The first 6 rows are patterns. Each new row is the sum of 2 different patterns, raised or lowered, with some noise. Before adding, each is slid sideways (what falls off one end comes back at the other) and multiplied by a number that may be negative. Names go in the order of the patterns.
(in the rows, 128 means zero)
Some rows, each with the names of its patterns after it:
[144 156 155 121 150 119 127 135 150 139  98 128  98 109 121  95 151 145
 148 114 132 133 138 119 104  82 164 179 111 134 113 116 144 102 130 135
 120 127 167]
j933
[146 149 142 125 130 153 138 129 164 146 112 135 174 129 130  81 122 136
 135 105 144 109 113 115 136 134 162 126 124 106  84 102 112 133 120 161
 132 134 126]
j883
[126 146 137 116 139 162  88 151 139  99 145 116 114 131 110 134 101 124
 170 120 113 129  70 124  98 149 111 160  99 114 124 141 168 148 111  94
 114 182 175]
j654
[172 140 134 141 134 154 108  92 100 106 130 158 166  90 106 157 135 157
 145  97 125 162 143 144 135 117 136 105  93 120 106 163 134 121 134 121
 129 117 157]
j886
[ 89 168 140 154 147 106 114 125 116 119  86 144 152 106 125 142 124 140
  87 137 122 117 152 152  98 135 152 145 131 158  98 120 155 128 146 119
 110 147 114]
j116
[155 138 157 138  76 109 135 132 120 117 116  94 109 122 172 119 127 113
 117 141 188 137  97 112 153 117 132 141 118 100  95 176 138 105 110 102
 143 139 142]
j817

New rows. What belongs after each?
[147 166 151 152 136 148 152 166 147 132  90 170 176 140 150 126 105 148
 141 153 133 142 139 160 156 174 177 115 152 150 151 161 149 144 116 129
 118 115 133]
j933 j817
[136 117 164 147 126 123  63  98 115 118 121 141 134 100  83 123 129 118
 114 100 154 159 143 164 130  85  93 184 139  98  84  91 111 150 108 101
  96  98 106]
j883 j886
[187 199 188 189 196 217 179 179 183 194 178 180 191 191 167 148 215 189
 167 179 165 206 207 201 214 181 204 197 146 175 191 197 169 162 173 158
 168 179 208]
j886 j817
[122 119 147 126  91  97 101 146 159  91 142 131 110 147 147 173  83  88
 150 150 150 150 120 132  86 129  76 135 182 145 110  94 121 146 159 167
 107 101  86]
j654 j817
[153 139 155 129 133 131 151 129  89 126  95 128 126 100 155 141 149 112
 146 155 144 123 115  93 172 167  99 123 106 120 158 126 117 127 134 131
 177 152 141]
j933 j886
[163 170 141 147 141 114 164 136 134 141 139 164 156 119 140 151 130 155
 117 130 143 156 130 170 128 112 132 136 153 161 120 130 138 175 162 136
 176 151 157]
j933 j654
[107 143 102  97 128 115  93 172 127 140 123  78  94 108 114 108 107 136
 142 100 127 143 126 129  88 142 122 112 161 151  87 129 167 136 124 115
  93 118 146]
j883 j116
[111 132 137 124 156 170 124 124 167 126 149 160 116 143 151 136 155 134
 112 161 129 130 141 114 151 139 127 137 111 146 141 142 160 148 138 150
 120 154 123]
j886 j116
[100 108  66  84  97  55  81  90  67  74  89  79  69  74  72 107  64  64
  68  65 100 111  79  66  69  92  69  94 106  79  68  68 107  95  59  54
  53  77  86]
j886 j817
[102 115 165 162 131 141 152 125 144 158 173 114 155 161 156 152 112 122
 124 127 133 142 141 186 156 148 151 156 152 155 184 163 149 131 161 137
 159 177 136]
j883 j817
[113  93 140 148 148 127 121 146 131 137 137 148 130 131 130 106 139 126
 139 140 131 130 115 136 129 151 143 138 143 133 142 136 153 133 120 113
 160 161 151]
j933 j886
[ 41  92  84  65  85  14  77  88  76  69  69  84  47  22  42  34  78  96
  33  92  95  88 101  50  40  36 102  89  64  73  59  70  95  87  29  54
  57  77  86]
j933 j886
[151 154 138 119 145 109 135 152 140 113 170 123 129 151 138 150 165 138
 149 128 135 133 113 149 146 158 174 147 156 140 161 133 156 150 157 141
 122 149 160]
j883 j654
[160 150 131 140 108 117 126 145 152 138 135 146 168 185 118  97 154 148
 157 149 145 168 128 138 170 140 110 100 113 120 148 109 156 128 125 115
 134 166 157]
j933 j883
[103 171 109 125 150  87 108 163 116 106 144 140 122 178 131 121 121 112
 142 162 119 119 164  67 104  98  86 167 155 146 129 140 171 122 101 131
  96 145 174]
j933 j116
[ 96 124  80 145 161  95 112 108  86 136  84 149 142 116  92  91 105 151
 164 141 120 104 146 152 140 140 140 119 118 122 181  85 146 140  79 117
 139 106 104]
j654 j116
[185 172 194 129 159 178 147 177 145 160 183 146 128 200 173 181 193 163
 155 163 158 158 133 169 168 130 149 175 172 190 106 163 170 154 197 192
 120 168 201]
j886 j116
[123 116 166 133 135 133  82 111 118 146 151 123 119 109 115 137 137  89
 101  95 118 155 191 100  85 135 144 138 139 106 115 129 112 165 133  99
 117  87 106]
j886 j817
[148 136 120 168 193 194 186 177 191 166 116 155 148 173 156 137 155 122
 136 157 193 153 149 145 168 170 211 168 104 144 171 160 156 187 138 128
 128 211 188]
j654 j817
[151  84  85 126  95 114 151 119  81  82 166 117 173 118  81 116 163 165
 151 115  88 121 138 123 112 114 162 119 125 151  87 140 119 128 177 125
 118 137 115]
j654 j886
[139 133 164 161 157 183 123 156 156 156 170 143 126 192 147 133 146 152
 108 167 143 117 158 128 166 168 135 151 178 141 144 150 150 176 185 142
 154 151 193]
j933 j116
[116 178 137 103 132 111 148 125  80 115 143  88 133 125  79 128 155 130
 154 141 137 106 122 152 136 114 118 117 141  89 123 117 124 105 145 120
  97 107 112]
j886 j116
[118 162 112 150 135 121 116 166 117 109 144 137 131 182 154 135 124 111
 134 166 119 152 174 105 145 145  96 127 168 139 163 156 171 142 115 157
 149 129 120]
j933 j116
[180 179 136 161 116 148 155 179 185 139 158 121 136 119 118 162 163 153
 123 141 153 154 122 120 109 154 178 143 148 104 136 158 156 153 147 135
 162 170 174]
j933 j883
[157 166 182  93  83 114 128 149 162 158 177 144 121 147  99  93 112 110
  92 117  99 141 129 101 104 120 123 114 171 141  94 158 109 161 120 134
 121 148 106]
j933 j883
[152 109 179 131 158  95 118  56 177 175 113 114  73  94 151 131 137  77
  72 122 137 127 154 135  85 175  93 112 155 124 142 112 120 115 101 141
  98 101 143]
j933 j654
[185 201 198 158 196 180 181 196 213 188 195 205 204 192 217 160 166 190
 177 199 195 193 180 169 176 215 208 212 183 172 193 192 187 186 156 198
 191 157 182]
j886 j116
[108 113 136 126 106 114 136 147 113 152  94 107 152 115 148 111  80 138
 112  78 184 129 156 127 104  88 126 112 112  70 114 133 106 130 138  87
 108  78 119]
j654 j116
[149 134  91 106 129 130 123 134 110 127 128 144  76 129 111 119 113 124
 138 110  99  99 148 148 151 110 128 139 160 136 121  89 157 123 110 145
 110  95 101]
j654 j817
[ 88 101 109 131 101  99 114 130 121 185 153 143 109  65 145 142  82 109
  58 119 174 106  85 119 104 127  99 121 139 148 149 164  62 121 150 130
 132 147 107]
j886 j116
[125 106 106 129 129  83 127 120 125 127 109 108 127 104 126 112 121 131
 112  99 119  96 124 123 136 117 128 109  98 113 120 134 119 102 100 113
 139 127 113]
j883 j654
[128 163 183 177 160 183 182 208 142 139 198 169 147 188 160 187 154 196
 169 138 107 184 157 142 128 167 118 178 158 140 163 167 166 173 126 142
 178 112 151]
j883 j116
[ 85  83  92 101 114 154 103 100 122 150 119 111 101  79 113  98 130 116
  76  86 111 125  98 114 122 115 141 115  87 120 121 130  82 100 107  80
 101 105 154]
j886 j817
[135 214 113 127 127 120 164 147 175 199 163 188 142 127 189 127  97 120
 113 184 165 186 117 101 150 179 166 138  98 139 149 186 167 125 133 136
 129 127 118]
j886 j116
[105  88  69 116 132  96 124 120 130 155 104  78 132  81 106  81  85 122
  94  99 118 159 142  96  78 121 126 153 126  72 135 126 108 126 102  81
 116  76 132]
j116 j817
[155 191 112 204 176 129 183 147 150 160 161 191 143 162 210 157 163 152
  87 144 122 184 165 213 115 138 175 178 217 191 128 128 167 223 215 162
 172 176 139]
j654 j886
[105 149 119 119 133 114 131 101 153 135  99 102 126 129 118 122 139 114
 157 135  83 115 118 132 131 108 125 125  93 115 135 109 136 124 118 139
 162 152 100]
j116 j817
[134 121  99 130 137 139 168 128 119 111 132 109 146 124  92 108 111 116
 121 147 129  78  96 137 127  90 123 127 108 159  98 108 133  96 123 116
 114 159 126]
j654 j817
[182 110 138  65 109 130 143 106 103  99  76  87 116  92 168 129 132  84
  81  97 110 112  86 104 152 169  97 138 121 115 128  93 142 132 111 148
 168 117 148]
j933 j883
[106  91 143 126  87 115 106 110 127 112 126 131  90 110 121 109 133 127
 133 123 134 159 113  98 132 106 110 125 120 171 125 132 125 105  86 140
 112 103  98]
j883 j116
[107 152 136 149 124 161 149 165 178 145 145 115 131 172 179 145 128 144
 112 132 151  96 167 156 138 138 137 135 147 123 126  94 162 196 124 137
 129 100 148]
j933 j654
[151 146 153 121 155 190 176 163 138 134 119 159 160 113 149 154 140 186
 108  96 155 124 156 135 127 187 135 127 150 105 111 113 134 111 168 108
 140 139 147]
j933 j654
[128 111 107 145 167 116 112 120 124 136 134 129 142 113 134 136 149 147
 144 116 122 113 134 144 146 110  90 126 100 112 126 102 126 153 128 113
 140 122 138]
j933 j654
[ 93 134 105 128 139 134 102 108 123 137 137 140  85  98 135 113 126 124
 107 116 131  94 134 140 126 134 118 112 126 112 128 103 110 134 117 119
 152 122 138]
j654 j116
[144 147 160 137 114 132 159 165 146 141 149 151 128 151 111 143 153 132
 150 138 137 157 125 132 136 139 155 138 129 155 108 139 130 139 124 167
 125 124 132]
j654 j116
[158 178 164 131 137  97 129 143 114 172 155 184 160 175 171 162 127 108
 132 200 185 133 142 129 161 172 107 146 152 142 158 188 183 201 185 160
 157 140 157]
j933 j886
[146 142 142 111 132 164 165 159  87  96 143 131 136 137 128  95 166 115
 116 174 131 157 144 138 157 137 158 132  84 160 172 128 193 136 160 126
 143 112 166]
j933 j654
